The rows come from 5 hidden closed curves, with some noise, and rows from the same curve form a group. Each curve winds through 8 dimensions. The rows are also pushed far along 5 directions, which tell nothing about the answers.
In the rows, 128 means zero.
Known rows, each followed by its group:
[163 129 134  95 122 136 148 147  70 132  77 134 182 142 125  79]
z21
[132 178  65 131 133 160 145 165 123  95 122 102 154 120 141 126]
z486
[164  85 125  79 124 124 156 127  82 162 123 157 159 171 125  79]
z947
[143 125 147 139 108 115 130 142 111 104  68 133 135 108 115 128]
z486
[130 129 148 138 132 134 133 121 122 152 167 151 115 121 172 112]
z21
[100  86 134 163 114  88 161 110 168 161  71  98 140 124  98 154]
z947
[100 124 128 157 109 134 133 104 181 135 140 159 115 116 111 171]
z173
[ 93 113  69 143 108 151 192  98 152 143 174 142 104 127 158 142]
z486
[128 128 127 115 123 158 135 123 133 154 172 137 103 118 129 134]
z173
[145 104 148 118 132 116 100  78 134 124 163 123  79 158 111 123]
z21
[ 96 156 116 146 125 139 123 114 138  83 105 105 127 123 105 136]
z486
[138 167 147 144 121 128 132 170 119 142 115 141 172 119 172 135]
z282
[139 128 185  96 149 114  62 118 117 126 136 139 130 124 102 135]
z173
[151 159 131 121 143 131 121 156  96  96 122 138 120 115 125  97]
z173
[136 168  66 140 136 150 148 139 111  92 149 116 110 149 166 101]
z173
[ 97 133  44 150 108 166 182  91 153 171 172 114 104 141 168 169]
z282
[115 134  92 135 112 153 161 131 145 112  78 106 135 134  90 120]
z173
[141 133 168 116 156 112  73 150 107  81 107 121 144 125 102  93]
z947
[130 141 138 143 119 127 133 109 144 171 139 118 112 117 143 168]
z486
[143 126  44 108 126 147 202 125 106 148 134 134 135 148 132  99]
z173
[108 161 110 153 100 143 162 139 172 149 112 130 108  97 152 184]
z21
[123  85 163 125 134  79 105 103 153 129  79 141 114 157  88 121]
z21
[119 124 199 114 148  94  87 134 130 113 129 136 121 101 104 130]
z282
[137  92 133 145 117 126  93 103 113  94 111 136  82 132 118 118]
z282
[147  79 159 108 134  88 121 110 109 132 127 143 116 117 106 123]
z486
[148 110 102 114 126 133 131 157 102  81  99 124 130 125 112  94]
z282
[120 111 179 119 141 106 105 134 125 129  96 138 135 110  95 117]
z21
[122 147 177 129 128 121 122 154 119 150 174 167 115  68 180 158]
z282
[ 89 136 148 146 130 110 131  95 153 151 131 147 149 117 122 163]
z947
[104 135 111 130 144 143 117 121 127 107 174 123 128 120 133 126]
z173
[125 132 196 124 157 100 116 142 130 191 174 153 149 106 155 131]
z173
[154 138  53 109 118 151 176 137 126 148 132 112 134 165 141 124]
z173
[157  92 108 117 113 134 146 116 123 131 125 113 100 159 108 106]
z282
[115 110  61 150 138 129 160 126 125 111  98  97 134 162 121  88]
z947
[121 147 107  99 146 143 147 149 120 140 175 137 130 128 169 114]
z282
[129 117 162 142 132 110 111 108 144 160 163 140 102 134 159 140]
z486
[117 101 127 139 123 125 136 101 144 123 133 102 113 124  93 131]
z21
[108 100 101 135 127 118 137 101 147 115 173 127  85 120 105 153]
z947
[139  99  61 141 108 132 173 110 142 124 121 127 122 169 127 119]
z282
[ 95 164 154 170 130 126 105 144 161  95 171 126  85  87 132 166]
z947
[114 113 172 166 114  92 119 128 171  97  68 123 107 127 100 130]
z282
[161 114  86  79 133 167 146 153  87 149 182 119 153 169 156  84]
z173
[107  83 137 134 118  92 144  78 142 151 107 138 118 104  82 166]
z173
[118 128 170 118 141 119 101 150 100 116  95 112 183 121 114 108]
z173
[135 123 157 105 147 122  99  97 107 169 154 132 140 154 136 121]
z486
[156 103 161 110 162 114  56 121 115  84 151 128  97 152 110  80]
z947
[124 154 104 133 128 138 174 130 115 199 190 139 143 121 201 150]
z173
[128 114  82 111 128 119 176 132  96 142  66 125 209 155 128  99]
z486
[107 118 240 172 106  91  70 126 136 148  70 149 137  74 118 184]
z282
[110 160 199 123 148 118  92 150 125 165 146 154 165  96 142 150]
z21
[152 161 189 122 146 121 106 189 110 162 162 140 154  91 187 128]
z486
[125 147 173 154 121 107 137 142 142 170  78 128 158 101 134 148]
z486
[112 169 124 146 119 162 139 144 150 161 172 116 131 119 167 159]
z173
[139 144  86  96 111 147 199 131  93 186  90 126 206 150 132 123]
z486
[118 170 169 166 117 135 104 146 157 135 143 119 116 102 151 170]
z282
[136 131 106 125 129 119 147 146 137 150 125 133 144 149 161 130]
z21
[109 183  97 190 113 169 118 178 144  43  58 110 120 114 146 107]
z282
[120 108  84 127 125 151 165 126 127 161 173 144 146 149 153 118]
z21
[145 194 174 123 157 147  83 166 105 106 153 132 150 125 165  91]
z21
[111 143 116 147 130 130 121 119 111  80 106 106 137 117 111 121]
z21
[147  66 139 109 142 102 124 106 121 159 156 117 100 152 118 106]
z947
[143 113 121 109 130 108 134 122 112  96 103 119 124 133 116 111]
z947
[143  88 117 127 121 121 158 137 150 147 115 115 139 159 119 101]
z21
[106 101  89 129 104 130 180  98 119 170 100 128 150 138 117 146]
z21
[114 148 168 131 132 111 129 111 129 149 112 126 135 114 143 140]
z947
[114 128 112 126 142 125 126  87 113 133 161 129 106 139 142 127]
z947
[129 154 170 138 139 131  81 122  89 113 143 147 119  94 142 130]
z282
[166 162 174 116 142 117  98 150  90 140 109 111 138 135 151 110]
z486
[121 138 215 128 144  87  46 124 163  91 106 152  72  99  93 160]
z21
[141 147 161 115 152 130 104 162 104 135 176 119 116 104 161 116]
z947
[126 105  98 127 109 147 152 120 123 133 114 150 149 141 128 118]
z486
[116 145 117 130 136 144 122 113 142  83 160 121  69 126 125 114]
z947
[131 119 157 126 151 110  84 146 118 100 173 142 116 119 114 118]
z947
[ 87 113  79 142 105 127 209 132 170 184 111 128 153 126 161 163]
z282
[137  75  75  94 128 134 162  91 108 168 158 151 151 160 129 118]
z486

New rows, each followed by its group:
[110 116 103 167 111 137 146 129 157  96 107 119 139 138 109 119]
z21
[134 137 141  97 139 124 144 109 102 185 148 162 156 132 160 125]
z21
[138 132 165 128 118 114 136 151 113 139  73 132 152  99 107 130]
z173
[148 131 150  98 138 109 124 133  97 133 137 132 137 118 149 123]
z947
[138 124 127 126 135 111 122 138 120 108  68 124 164 165 121  89]
z173
[119 172 124 136 118 131 142 136 140 129  73 112 184 139 134 139]
z947
[117 142  77 159 125 140 141  94 161  84 167 114  59 117 148 144]
z21
[116 170 121 145 109 146 139 141 123 111  98 142 142 100 142 150]
z21
[137 134 178 126 159 107  98 159  86 160 129 121 166 127 153  97]
z947
[147 163 206 125 140 125  50 150 115 110 119 120 141 101 131 138]
z947
[148 129  51 127 110 174 134 139 117  76 130 122 101 163 138 104]
z282
[125 130 133 145 125  99 132 105 147 114  95 110 130 130 119 142]
z21
[147 140  91 108 144 149 115 104 110  89 204 133  61 133 173 111]
z947
[102 114 162 142 116 129  90  68 179 136 177 164  69 105  84 192]
z173
[138 153 102  94 135 169 129 120 123 158 222 142 121 126 165 147]
z947
[167 180 158  88 151 139 111 167 105 142 146 136 135 129 173 101]
z21
[107 162 158 192 117 125 108 152 169 108  92 121 121  93 153 157]
z486
[119 110 126 141 134 101 111 130 143 102 110 114 124 129 117 136]
z282
[120 131 143 153 127 124 126 139 145 120 172 117  95  95 125 149]
z173
[112 109 130 126 123 119 148 138 149 155 136 139 120 125 157 140]
z282
[120 109 175 122 129  79 128 142 124 135  64 147 181 127 115 125]
z282
[140 163 143 117 152 133 115 162 133 137 145 128 118 136 170 105]
z21
[ 96 186 164 152 135 141  66 127 163 101 161 137 102  74 134 192]
z173
[108 152 149 148 148 126 120 149 116 172 168 127 148  94 170 145]
z947
[122 119 145 106 145 107 138 105  92 164 114 126 160 148 119 106]
z947
[109 169 138 166 108 146 131 145 113  96  77 112 154  99 128 135]
z21
[134 109 191 139 120 116  95 148 112  92  85 140 132 116  98 101]
z173
[127 134 110 138 140 124 151 142 123 123 120  97 126 141 138  93]
z173
[132 159 141 113 151 131 118 140 103 162 201 137 106  92 196 147]
z21
[152 140 118  97 135 145 112 136 110 108 128 116 145 141 117 110]
z947
[119 132  97 149 129 135 131 105 147  99 140 141  88 148 145 115]
z21
[149  99  91 105 134 131 155 142 141 165 165 130 117 166 154 111]
z21
[138 139 130 118 126 139 127 128 122 163 118 113 164 131 141 137]
z947
[126 145 111 138 139 142 120 185 105  74  89 118 137 129 138  80]
z21
[ 91 106 104 157 113 122 150  80 147 118 116 114 128 116  92 156]
z21
[109 168  76 154 119 164 127 155 125  52  70  80 147 136 123 110]
z486
[124  69 158 137 103 113 149 130 145 182 111 145 150 113  91 152]
z947
[133 119  87 146 114 142 181 149 153 140 112 106 152 150 141 106]
z21
[167 177 131  84 158 154 104 154 112 132 196 145  90 134 187 103]
z21
[127 112 192 102 152 101  83 137 113 133 111 144 149 128  94 111]
z21
[107 145 166 156 113 142  98 149 157 112 134 125  97  84 112 169]
z21
[137 148 148 135 140 140  67 127 120  98 127 113 115 141 130 117]
z486
[106 154 134 152 126 150 137 116 134 151 192 119 126  88 158 160]
z21
[149 138 168  93 139 135  85 131 113 132 161 135 135 121 121 133]
z947
[ 91 127  93 154 120 152 141 103 139  84 131 115  97 119 102 124]
z173
[123  93 162 128 102  96 173 130 130 185  34 126 184 108  82 149]
z173
[132  95 120 105 134 104 124 108 130 127  93 101 129 168  79 116]
z21
[100 143 101 155 123 125 147 115 160 127 112 136 118 136 147 142]
z21
[ 99 175  78 158 138 146 108 139 129  39 130 108  78  99 138 138]
z21
[162 130 150 117 122 143 102 119 136 112 164 136  71 139 133 119]
z21
[115 128 125 157 122 138 146 128 140 130 140 138 109 113 156 120]
z21
[115 146 137 141 115 130 107 133 158 104 116 145  74 101 125 171]
z21
[133 191 122 128 133 166  98 153 125  96 158 117 128 103 157 142]
z947
[100 104 119 148 108 129 125  86 141 114 127 136  87 120  99 158]
z21
[141 108 176 120 147  97  86 130 152 108 105 126  94 148 100 101]
z21
[144  78 105 110 138  98 134 108 119 107 121 137 114 174 120  88]
z282
[ 94 170 152 185 127 121 114 148 165 102 123 109 106  99 143 155]
z947
[131 117 128 114 118 126 118 112 125 122 122 155 102 128 115 144]
z21
[112 126 131 146 120 125 111 109 140 119  96 108 124 140 107 144]
z282
[136 103 205 115 135  79  85 102 121 124 111 136 117 108 110 140]
z947
[136  80 116 115 124  98 169  95 120 182 125 130 143 162 119 122]
z173
[150 158 131 103 139 153 124 157 103 149 151 154 162 145 160 100]
z173
[128 121 119 117 135 121 147 121 132 171 118 136 172 166 144 113]
z173
[149 153 105 126 142 130 125 135 105  78 121 102 104 134 151  92]
z21
[140 116 141 127 127 133 105 117 156 160 161 134 118 137 119 150]
z486
[150 168 100 116 126 147 155 147 130 112  92 113 155 150 135  98]
z21
[ 88  91 107 166 103 119 166  71 165 130 110 105 130 114  80 161]
z21
[170  72 131  98 133  91 131 117 105 131  89 130 146 187 111  75]
z21
[138 134 102 108 132 153 106 102 142  80 169 131  88 157 110 116]
z947
[179 111 129  85 150 122 127 162  87 121 125 102 158 161 127  62]
z21
[127 116 106 130 136 132 108 134 118  87 161 137 102 124 129 122]
z21
[158  99 170 100 140 121  94  75 119 164 213 141  74 152 139 124]
z21
[136 104 135 113 138 130 121  94 120 117 152 149  94 133 117  97]
z21
[155 124 123 105 132 142 123 129 100 178 125 114 161 158 146 116]
z486
[ 98 104 137 163 120 122 122 129 160 106 120 137  92 104 113 137]
z21
[150 136 155 123 132 156  94 155 103 108 143 141 110 132 129  89]
z947
[112 182 156 143 131 121 160 132 141 213 141 143 169 100 175 170]
z486
[137 163 187 144 135 110  89 135 122 103 132 129 128  98 113 142]
z282
[100 110 186 150 124 107 140 127 141 159 117 139 150  96  97 137]
z173
[143 164 157 143 139 142  91 160 111  82 165 121 132 103 151 112]
z21
[127 137 117 117 117 136 132 124 120 138 126 155 120 121 138 148]
z21
[136  79 115 133 121 117 148 110 151 147 152 136  94 141 141 122]
z947
[100 122 137 149 119 130 133 119 142 107 141 141 108 112 138 132]
z486
[113  91 133 118 128 105 127  95 155 161 132 114 116 143  91 157]
z21
[128 180  98 157 130 164 131 182 114  73 117 113 159 132 161  89]
z21
